The rows of a group lie close to one hidden flat surface of 13 dimensions, which passes through zero. Surfaces can cross.
Known rows, each followed by its group:
[ -2 -11   6   1   8 -12   4  31   1 -13   2   6  -5  10  13 -25   5  11
  -8  31 -17   5] : Q282
[-17 -11 -24  -7  -5 -15  16 -37  22 -25   8 -19 -15  -6  14 -22  -8   2
  13  11  23 -11] : Q415
[ 16  -6  -2 -14 -11 -23  18  -2  -4   8  -6   2 -12  -8   5 -11 -10  21
   0 -11  30 -14] : Q282
[ 11  -5  -7   0  -7   2 -14  -1  10  -6 -27 -21   9 -16  -8 -33 -35   2
 -19   6  12  -6] : Q217
[ -1   4  -1 -22  19  29  -8  10 -15   0 -24  21  24 -16 -17  -5  -9  23
 -23   7  -5   5] : Q282
[  6  15  23  36  17  -1  17   5 -37 -26 -10  -6   2  -8  -1  -5  23   7
   1  11 -10 -12] : Q217
[ 13   1   1  -1 -23   4  12  18  12 -16   4   0 -31 -20  -1  -9 -14 -20
 -23  -7 -13  15] : Q415
[ -2   0 -13  17   3  14   3 -11  13   0  -7  -1   3   6   2   7  10   4
 -13   2 -12   4] : Q415
[  6  11 -16  -6 -10 -22   7   8 -12  10   5   7  -5  14 -10  20   5 -25
   3 -16 -19  -2] : Q217
[  6  20 -11   0  36   8 -16  -2  -1   5 -11  -2   3  -3   0   4 -15  17
 -18  12   4  -1] : Q466
[-25  -4 -24   0 -19  17  -5 -14  12 -13  -8  16   1   4  -5  13 -14 -21
 -17 -21  -9   1] : Q466
[ -2   5 -11  -4  11   4  -5   1   2  12   1  -1   3 -13 -20  17  -9   1
  -7   3   0  11] : Q466
[  3  11   3  -1  -8  10  -4 -27  22 -25  14 -15 -31  19  41 -14  -4  18
   7  12 -11   3] : Q217
[-25 -32  -6 -18  -2  29  -6   3  -5 -17 -13   8  33 -19 -32 -16  -6   4
  -4  17  -2   9] : Q466
[ -1  10  43  11 -22  20 -11  23  -5  -4  11  11  -9 -10  16   9  -4 -24
  14 -11 -11  14] : Q415
[-21 -12  23 -10  21 -53  -5   2 -22 -10  16   8  -6  13  -9  -5   3  13
  23   7  20  -3] : Q466
[-17   1  15   2  13  14 -15  10  -9  -8   0   1  16 -13  -7  -6  -4  -8
   7   7  10  -7] : Q282
[  9  13 -10  -1   1   4  10   4  -1  11   2   7   2  -3  -5  20  11 -13
  -6 -16  -9   9] : Q466
[ -8   7 -11  -3  15   0 -15  18  12   7   2  -4   1  11  -8  -3  -8   4
 -13  12  -5 -10] : Q217
[ -7 -21   4   0 -10 -18   8   1  -3 -10  10  -5 -10  12  -2 -12   7   8
  12   3   6  -9] : Q466
[ 24  -5  -6  -5 -12  -7  17 -22  -3   1 -11 -20  18  23   5 -21  17   9
  11 -46  12 -11] : Q217
[ -8  27   7 -19 -13   1   3   5   5 -19  -8   4  10   7  22 -28  22  -9
   4  20 -18 -33] : Q415
[  9  -1  16 -11 -15 -19   5  22 -27   5  -5   3   2 -10 -18   1   2   7
  14  16 -14   2] : Q282
[ -8  10 -27  -3   1 -45  24  10 -16 -33   9  -9 -42   5 -56  11  -2  58
 -11   5 -23   9] : Q415
[ -1   0  22   4   2  23 -27 -26  28   5 -12 -19  41  24  16 -25  18  13
   5 -17  11  -8] : Q217
[ -1   2  19  -8  -2  -2   5  37   0  22  15  13  -4  -2  10   0  -7   5
   9 -16  31 -16] : Q466
[-19  -5 -24 -12   2  14   6 -13  17  -7   7   0  20  33  10  -9  20  -5
   4 -21  -5 -13] : Q282
[-14 -13 -16  22  -3  -9  28  -8  17 -41  10  -9 -27  17  40 -29  11  25
   5  28  -8  -4] : Q282
[-14 -13 -16 -14  -5  14  -1  -8   4  -1  -5   5  19 -11 -25   2  -8  -1
  -3  -9   7   7] : Q415
[ -5   5  -3   2  -4  -3  -4   9  -3  10 -10  20  11   8  21   6 -10   3
   4  -3   3  -4] : Q466
[ 11 -30  17  49  23  14  10  -3  10  -1   6 -15 -14 -19   5  -6  12   8
 -22  16  23  12] : Q217
[ 15  -5  11  14 -13   2  -4 -29 -10   0  -8 -17  15   7  -5   6  11 -20
  12 -23 -11  13] : Q282
[ 11  21 -14 -13  -3   8 -28 -13  41  28   7 -10 -10  20  13   8 -12 -21
 -20 -27   6 -14] : Q282
[ -7  -8  -6  -8 -14 -12   4   9   4 -11  10  -2 -10   7  -3  -8   2 -24
   5   8 -17   3] : Q415
[  4  13 -10   3   0  24  -8  -9  20   1 -20   0  21 -16  -3   0   2   6
 -14  14 -24  25] : Q282
[ 22  31   6  14 -41   9 -22 -15  17  -4 -22  -7 -15  -3  -8  10 -10 -11
 -29 -17 -38   9] : Q415
[ -9   9   3  -3  -9  22 -11  13   9 -10   1 -12   9   7  -2 -17   7  -4
  -2  15 -20 -15] : Q217
[-26  -8 -22   7 -17  -4   8  23   2 -18   5 -14   3  19   2 -17   2  13
  25  41 -20 -26] : Q415
[ -5  -5 -19 -13  17 -22  31  11 -12   4   8   7  -1  -4 -11   1  13  24
   9  13  13  -4] : Q415
[ 35  -1 -11   4  22  10   1  12   4  44  -9  -4   7  -9  -3  12  -6   3
 -17   1   7  14] : Q466
[ -6  16  -9   3  13   8 -10   0   5  -6  -4   8 -10   8  12   3 -14   5
 -20  -4   2 -12] : Q466
[ -2 -29  -5   0 -22  -5  -6   1  -1   7 -15   7  17  15  11 -10  -9   5
   8  18 -10   2] : Q466
[ -2  11 -19   6   8   9   5  24   2 -16  -7  -2  -1   2  -1 -14  -8 -12
 -21   4 -16  -5] : Q217
[  8 -22   0  19  -8  13  26  18  25  -7   8   9  -1  -4  21 -13  24 -31
 -14   0 -22  37] : Q217
[ 11  -2  19 -10  14  -5  23  27 -23 -18   2   5 -11 -30  -2 -20  -7  21
   1  19  11  12] : Q415
[ -1  -8   2  10   4   6  13 -10 -14 -14  -5   0  -8 -21  -4   1  -5  23
   3  14   9   7] : Q217
[  3   6   3 -11  -3  -1  -6   7  -6  -1  -7   1   0  -9 -12  -2 -10   8
  -7   8  -5   1] : Q415
[ 15 -30 -25  -4   5   7   0  -9   5  -5 -10   0  -5  35  13 -18  -6   9
 -30  -4 -17   7] : Q282
[-10  -2  -5 -15 -12  19  -6  -8  10  -4   7  -8  -1   9   4  -6  -7  -2
   6 -13  11 -19] : Q217
[ -5 -17 -18 -20  -7  -3  -7   6 -18   9  -5  -5 -10 -12 -38  10 -36  29
   0  13  20 -14] : Q282
[ -2   3   4  -9 -15  -4   3   5   1  16   9   3   2  -3  -4  13   1 -13
  15 -20  11  -4] : Q466
[-11 -13  -9 -18   1  -2   7  -6   8   1  12  10   2  -8   0   0   4 -29
   4  -4   5   8] : Q415
[  7   4   5 -18 -25  20  11 -12 -11  -4   0   3   6   3  -1   2  15 -11
  12 -29  -6 -11] : Q282
[ -2 -10   7  15  13 -14   0   8  23   6   7  -6   7  19  15 -17  17  -1
  -5   0   5   5] : Q217
[ 17  12  21  -1 -18   7  -6   4  10  19   6 -11  -2   0  21  -3   6 -20
  16  -6   3 -11] : Q466
[-12  -7  12   1  -7  10   8  29   3  -1   9  22 -16 -27  13   1  -7 -13
  -8  15  10   3] : Q282

New rows. What belongs after each?
[ 17   8  -2 -27 -13   8 -34 -11  22  24 -15 -11   9   4 -10  -2 -18  15
  -9   7 -10   8] : Q217
[ 13  -8  -6   1  -3  -5  -6  -5  13  10 -31  24  11 -18  14  -4 -12   5
 -29  25 -17  41] : Q282
[-16   0 -18  13  24   7   2   5   2  -1   6  -4   8  16  -9   6   8  17
  -5  -1   2  -8] : Q217
[  5  -9 -18 -12  22   3  12   6 -17  10 -15  14  34   1 -11   0  16   5
  -4   5 -10   8] : Q466
[ -5   5  33   0  -7 -13  -7   7 -29   6   8  15 -13 -21  -3  23 -10 -29
  17  -3  14  -5] : Q282
[ -1   2 -18 -10 -14  -6 -13 -31  13  12  12 -30  -3  40  -9   9  11  19
  22 -14  -4 -23] : Q217
[  8  18 -12 -11  -4  -1  17  -7  -1  -6   6   5 -31   0  11   7   3  28
  -7  -1   3 -16] : Q282
[-15  56   6   4  13  14   6  -1   0 -24  10  -6  -7 -20  12   2   2  22
  16   0  10 -19] : Q466
[-18 -24   5   2   1 -10 -26   7   0   1 -10  -9  35   5 -16 -16 -16 -12
  10  18  -1   8] : Q282
[ 39  -3  -6  13  13  -6  15  17 -10  22 -23   1  16   0  15  -9  17  -4
 -13  31 -28  11] : Q415
[ 23   1   7   7  18   0   3   4  -2  21   2   6  -6   3  -5  18  19   9
 -16  -5 -11  20] : Q217
[ 11  19  27   0  -2  -5  -2  -7  -4  -3  -2  -1   1  -4  21 -10   6  -9
   6 -15  10 -10] : Q282
[-27 -10  -8 -17  13 -10   0  14  13  17  20  14  10  14  -9  11  14  22
  15  12   6   6] : Q217
[  5  -3   8  12 -14   9  11  -5   4 -32  -3 -14  -3  11  14 -30   9  -2
  -2 -14  -3 -14] : Q415
[ -2   6  -9  12 -25  26 -22 -11  26  -9 -17 -12   5   5   8 -10 -11 -20
 -16  14 -27  -5] : Q415
[ -1  -2  22 -15  -1 -10  11  10 -11   3  14   1  -4   3   2 -10  17   3
  15 -12  23 -25] : Q217
[  8  15 -15   2 -11 -10  -1 -17   0   0 -15  -4  18  15  -1   7   5  -3
   8  -7 -32  16] : Q217
[ -5  11 -22   5  20 -18   5  23   3 -10  -2   8   3  17  14 -12 -15 -22
 -18 -20   4  -9] : Q217
[-14  31  -7  -9   1   1  -5  -3 -16 -22  -5  18   5   6  13  11  -6   1
  13   5 -28   4] : Q217
[ 10  13  -8  -9  10   0  15   2 -28  -3  -5  16  -9  -9  -4  14  -7   7
  -4 -16  -1   0] : Q217
[-10   1  -3 -12   4   0 -28 -16   7  13  -4  17  -4 -11  11  19 -41 -18
  -6 -11  24  11] : Q217
[-16  -8  -4  20   0   0  27  -4  -5 -23  11  -3   4  11   6  -4  30  10
  21   2  -7  -3] : Q217
[-15 -12 -30  15   2   0  -5 -16  18   3 -10   6  27   7   0  11 -10 -17
  -3 -14  -4  27] : Q217
[  0   7  10  -4  11  12   0  -9 -19  -4  -7  10  13 -10  -4   8   5   1
   1 -11   3   0] : Q282
[ -5  -9   3   0   5  10   0  16  11  -2   5   0   3   3   9 -16  -1  -7
  -6  -4  10  -7] : Q282
[-27  -1 -17   5   4  -4  -2  28  27   1  19   6  -6   6   1   4   2  -8
  -1  30 -16   5] : Q282
[  4  12  -9 -40  -3  -4  20  11 -25   3  11  24 -17  -5  -8  17  -3  15
   9 -12   1  -6] : Q217
[ 34  -5  -7  10  -8   4  25  21  -4  14  -5 -16 -12 -23 -25   5   2  21
 -12   5 -11  21] : Q282
[-13   5  15  -8 -12   9 -15 -14  -1  -3 -25  18  23 -34   6  -3 -18  -2
   3  17   9  10] : Q282
[-16   0  -8 -16 -13   6  13  14   6 -35   6  -2 -18 -17 -16 -22 -10   7
 -11   0   1  -3] : Q415
[ 19 -30 -20   3  -8  16  23  25  10   6   0 -14  -1  -2 -15 -18   0  10
 -18  -5  -4  10] : Q282
[ 10   5 -31 -19  -1   4   5  -1  10  -1  -1  -8 -11  13  -3  -8 -17  16
 -11 -11  -2  -7] : Q217
[  8 -21  18  -3  -1   8  -3  -3 -23 -13 -17   8  -3 -14   7 -16 -21   8
 -11   2  17  -3] : Q282
[ 10  23  24 -10  -4  -7   6   8 -20 -10   0  -1  -8  -2   2  -6  21  20
  13  25 -25  -4] : Q217
[ 17 -12  -6  12   1   0   4  -8   7  -5 -12 -17  -1  -4   5 -23 -16  -4
 -15 -20  26  -8] : Q217
[ -1 -15  -3  -3  21  10   2  14  -1  -8  10   4  -4   8 -12  -7   3 -12
 -24 -20   2   6] : Q415
[ 20   8  13  -6 -36   5  13 -14 -11   2  -4   1 -17 -16   4  10   2  -7
   9 -12  -7  -1] : Q282
[  7  -2  13  -8   5  16 -10 -10  16  12  11   3  -8   7  18   4   4   5
  -3  -8   7   8] : Q217
[ -9  23 -22 -25   5  -8 -11   1  16   3  11  12 -38  26  18   6 -13  21
 -18  16  -7 -27] : Q282
[ 16 -16  10  -5 -24 -34  -8 -19  -4  14   2 -26 -10 -13 -39  11  -3   2
  22  16  -6  21] : Q466
[ 23   4  -6   7  10 -13   9 -14 -10   5 -12 -14   6   4 -15   2   8  22
  -3  -5  -8  13] : Q282
[ 26   1  21   4  -1   6  -4  -1 -12  -3  -8 -16  -9  -7   3 -14  -9   7
  -5  -8  10  -8] : Q282
[ 11  11  12   3   6 -24 -12 -20  -4   3   1  -5  -9   8   3   7   2 -12
   3  -8  -2   4] : Q466
[-19   3   7  -7  14  42 -21  25 -12 -10  -3   1   4 -25 -25  -3 -22  16
 -11  31  -2  -7] : Q282
[ -9  13   7 -17   7 -15   7  -6 -17  -9 -11  28  18   4  12  -2  17  10
   8   5  -9   1] : Q282
[ 15  17 -14 -25   8  11  -3  13  -5  -4 -17  12   1  -8   5 -13 -28   3
 -25 -18   3   1] : Q217
[  7 -19 -11   8  15  -8 -19 -14  11   8  -1 -17 -10  19   5  -8 -19   5
 -15  14   7  -5] : Q466
[ -2  -3  13   5  -7  11  -6 -14   5 -14 -11  -6  12 -15   9 -17  -2  13
   7  17  -1  10] : Q217
